The rows of a group lie close to one hidden flat surface of 11 dimensions, which passes through zero. Surfaces can cross.
In the rows, zero is written as 128.
Some rows, each with its group after it:
[152 107 121 158 155 167 139 138 150 164 179  75 108 169 175 129] | Q_663
[128 130 158 148 116 140 135 128  92 101  89 125 108 185 112 192] | Q_552
[131  94 147 169 139 168 112 127 105 129 131 123  81 117 143  89] | Q_552
[114  92 112 110  88 110 109 152 171 164 159  89 142 115 167 130] | Q_663
[109 111 124  97 162  44 126 177 167 135  86  81 145 146 159 115] | Q_663
[147 166 115 133 130 144 150 177 116 111 118 102  99 138 155  96] | Q_552
[168 144 124 128 128 108 178  98 112 183 134 101 123 104 142  97] | Q_552
[130 131 129  64 151 126  63 195 128  84 134 159 130 130 105 200] | Q_553
[107 126 120 155 139 102  68 134 160 105 164 131 123 101 139  75] | Q_663
[135 106 151 155 179 107 188 101 148 147 218 125 183 160 100 109] | Q_663
[135 112 134  99 170 153 113 165 132  95  73 142  94 134 127 121] | Q_794
[ 98 136  95 135 141 130 156 110 123 166 178 131 184 114 138 114] | Q_553
[143 171 117 148  93 160  77  99 153 142  91 132  88 104 148 130] | Q_552
[181  54 140 160 127 125  88 162 135 134 133 166  93  99 128 127] | Q_553
[135 101 124 114 128 121 172 136 104 111 206  90 115 106 138  34] | Q_553
[ 92 119 163 129 107 112  65 152 179 119 169 135 158 123 108 157] | Q_552
[100 163 162 118  80 112 141 128  88  94  71 112 125 171 106 188] | Q_552
[142 129 121 136 170 122 107  81 162 158 113 148 130 132 128 140] | Q_663
[ 75 147  85 126 115 158 151 119 102  64 112 169 161 138 113 110] | Q_663
[111 135 148 116  64 131 130  98 151 163 126 100 138 108 134 133] | Q_794
[160 117 121 123 110 158 103 126 134  98 128 131  90 158 127 169] | Q_553
[176 174 129 151 140 116 142 107 144 163 178 166 162  96 102 127] | Q_552
[119 105 151 202  99  99 136 106 205 130  92 125 146 171 133 121] | Q_794
[ 90 118  91 123 179  87 141  97 140 139 122 105 154 145 154  97] | Q_794
[117 123 119 134 115 146 158 103 108 127 133 148 165 177 106 210] | Q_553
[122  58 128 108 188  97 141 138 114  92 145 130 132 159 116 116] | Q_794
[ 94  87  98 109 137 162 158 152 122 107 177 150 163 105 130  70] | Q_552
[144 148 109 117 173 156 163 136  91 102 144 174 136 111 104  97] | Q_553
[141  56 107 159 174 106 166  85 106 141 119 155 146 162 124 142] | Q_552
[129  98 123 166 151 128 133 168 144 150 142 157 148  96 137  85] | Q_553
[110 113 126 130 104  46  48  71 143 133 120 129 118  95 121 131] | Q_663
[139 129 114 104 186  89 159 138  93 122 154 113 140 156 121 137] | Q_663
[122 122  82  77 172 115 116 155 163  71 139 141 138 146 130 105] | Q_553
[129 114 134 168  86 148  81 126 146 133 141 111  91 116 150 117] | Q_794
[172 148 126 162  94 149 131 217  93  88 170 129 109 162 133 166] | Q_663
[ 69 121 151 174 113 109 112 109 140 119 101 143 142  94 124  63] | Q_552
[106 142 155  93 152  72 158 111 134 106  99 144 158 109  88  87] | Q_794
[143 153 104 131 220  87 120 144 149 170 118  94 117 124 172  86] | Q_794
[145 114 130 149 124 180 110  96  79 101  87 153  75 151 119 167] | Q_794
[ 80 144 101 147 123 157 146 102 148 101  97 155 161 154 128 116] | Q_794
[150 104 130 140 174  96  85  96 166 119 124 188 135 119  92 138] | Q_794
[ 90  85 116 120  79 162 145 124 135 138 141  85 131 141 162 117] | Q_663
[161 119 172 133 135 133 170 109 123 157 174  88 114 140 121 118] | Q_553
[155  64 157 183  92 111 130 136 173 132 127  87  87 130 158  56] | Q_553
[157 124 120 114 171  66 157  87 164 178 107 102 150 167 134 167] | Q_552
[103 177  60 109 142 148 134 122 143 149 128 142 177 131 148 155] | Q_794
[118 183 126 218 130 116 116 120 144 100 150 139 134 143 127  84] | Q_663
[110 139 163 162 110  85 144 165 117 119 137 106 141 130 124 100] | Q_552
[165 191 100 154 135 110 140 161 125 134 126 162 153 137 122 168] | Q_794
[163 169 164 127 111 117 110 149 152  59 116 148 100 144  88 127] | Q_553
[115 164  78 127 158 155 159 130 107 113 107 132 140 161 146 134] | Q_663
[113 103 129 129  76 104  85 123 166 136 127  82 112 142 155 146] | Q_553

New rows. What belongs after each?
[152 113 113 133 228 118 124 142 118 138 199 128 128 123 137  90] | Q_794
[148 149 130 128 198 109 101 104 180 146 110 145 134 138 122 140] | Q_552
[133 148 134 126 131 122 181 123 143 162 170 125 171 104 122  84] | Q_552
[122 102 153 149 110 118 170 165 167 105 194  86 147 165 133  84] | Q_553
[138 161 104 203 103 150 168 145  96 125 129 108 123 184 158 145] | Q_794
[133 104 118 112 109  95  84 125 152 140 163  84  97  87 161  72] | Q_553
[114 192  83 170 146  96 123 115  96 100 179 137 149 135 129  98] | Q_663
[128 158 153 106 128 168 157 151 103  74  95 110  98 176 118 141] | Q_553
[156 109 143 129 140  70 106 154 155 102 143 173 143  95  92 108] | Q_553
[112  95 143 132 134 168  51 120 163 139 117 111  79 113 156 118] | Q_552
[102  51 156  90 118 168 107 167 151  69 120 142 106 128 113 109] | Q_794
[122 154 168 123 108 192 160  83 108 134  87 119 117 171 109 188] | Q_552
[ 97 181 175 135 119 105 141 179  86 111 130 157 167  92  83 122] | Q_553
[ 92  96 191 139 102 136 206 125 130 106 102 118 154 149  98  92] | Q_663
[124 156  85  80 104 134 116 167  63 104  94 112  97 119 152 149] | Q_663
[137 128 147 150 110 160 102 170 148 132 145 107 105 131 147 129] | Q_553
[126 148 149 127 145 111 116  81  66 117 112 106  80 110 118  95] | Q_663
[ 96  59 138  70 116 127 114 149 124  87 101 137 123 118 113 124] | Q_663
[ 93 166 132 150  99 123 126 125  94  99  67  92  88 120 152  69] | Q_794
[ 94 144 138 143  65 159 153 139 159 120 157 135 181 159 112 166] | Q_552
[108 113 144 123 114 102 164 110  93 163 171  91 149 104 132  99] | Q_553
[160 127 207 164 118 164 175 151  98 124  99 115  90 156 107 137] | Q_553
[121 104 147 123 105  45 109 135 146 159 168  76 137 106 141 103] | Q_663
[ 83  82 116 121 109 125 136 145 148  85  99 134 150 162 130 132] | Q_663
[102 143  76 110 152  55 101 167 179 113 119 154 185 125 136 128] | Q_663
[172 117 125 140 136 107 140  51 159 170 160 121 127 128 123 122] | Q_553
[109  96 130  88 175  76 199  96  99 146  72  86 139 162 133 117] | Q_552
[127 118  79 148 151 135 129 142 137 138 161 122 145 165 157 154] | Q_794
[120 134 106 163 117 145 171 136 136 137 153 121 165 173 143 148] | Q_794
[159 133 115  76 141 142 104 158 107 120 104 167 116 101 113 171] | Q_663
[127 139  88  93 153 146 106 117  78 137 148 123 109 109 142 140] | Q_794
[135  99 105 108 114 186 135 103 131 125 121 184 148 138 105 191] | Q_663
[ 67 160  84  82 144 170 120 115 133 124 182 151 178  77 124  84] | Q_794
[173 144 108 151 189 117  93 143 192 165 118 159 137 134 143 154] | Q_794
[164 135 126 145  86 136 148 119 153 185 152 128 154 136 132 186] | Q_663
[ 75  79 117 135 109 103 109 136 123  78 146 106 121 135 144  71] | Q_794
[148 214 125 157 107 120 145 133  80 134 181 130 133  92 115 100] | Q_663
[ 79 122 111 131 142 154 171  84 135 148 162 108 170 142 141  99] | Q_794
[124 137 130 127  96 157 136 161 140  98 197  93 129 160 135 128] | Q_553
[ 97 147 105 148 142 141 125 140 137  82  98 149 136 146 130 101] | Q_663
[145 107 119 134 122  85 127 107  97 130 119 123 120 152 125 171] | Q_794
[104 119 168 129  70  59 123 153 147 110 191  94 158 119 109 105] | Q_553
[112 116 116 135 125 140  99 178 115 136 150 144 135  96 143 119] | Q_553
[128 147 104  85  94 114 124 166 165 166 139 145 177  73 132 139] | Q_663
[ 82 131 143 139  83 128 112  75 101  70  64 152 105 119  99  99] | Q_794
[152 181 152 130 133 134 170 163 125 142 132  83 114 139 142 105] | Q_552
[ 72 111  91 126 156 138 104 120 127  66 125 149 134 137 128  85] | Q_663
[114 128 126 151  84 113 172  87  86 141  96  79 119 173 149 149] | Q_794
[116 170 128 156  91 168 124 157 112  88 124 155 130 136 114 143] | Q_553
[ 83  67 116 126  57 155 145 146 110  83 184 121 150 149 128 124] | Q_663
[105 113  96 191  80 158 171 126  99 104 134 160 153 133 131  99] | Q_553
[125 120 158 120 108 115 100 107  98 132  70  91  79 149 134 170] | Q_552
[113  97 110 150 127 149 123  87 131 118 182 138 141 144 126 128] | Q_663
[170 135 111 178 189 138 117 119 123 138 172 106  96 182 152 145] | Q_663
[155 129 191 190 108 138 158 121 122 171 130 130 131 130 108 147] | Q_553
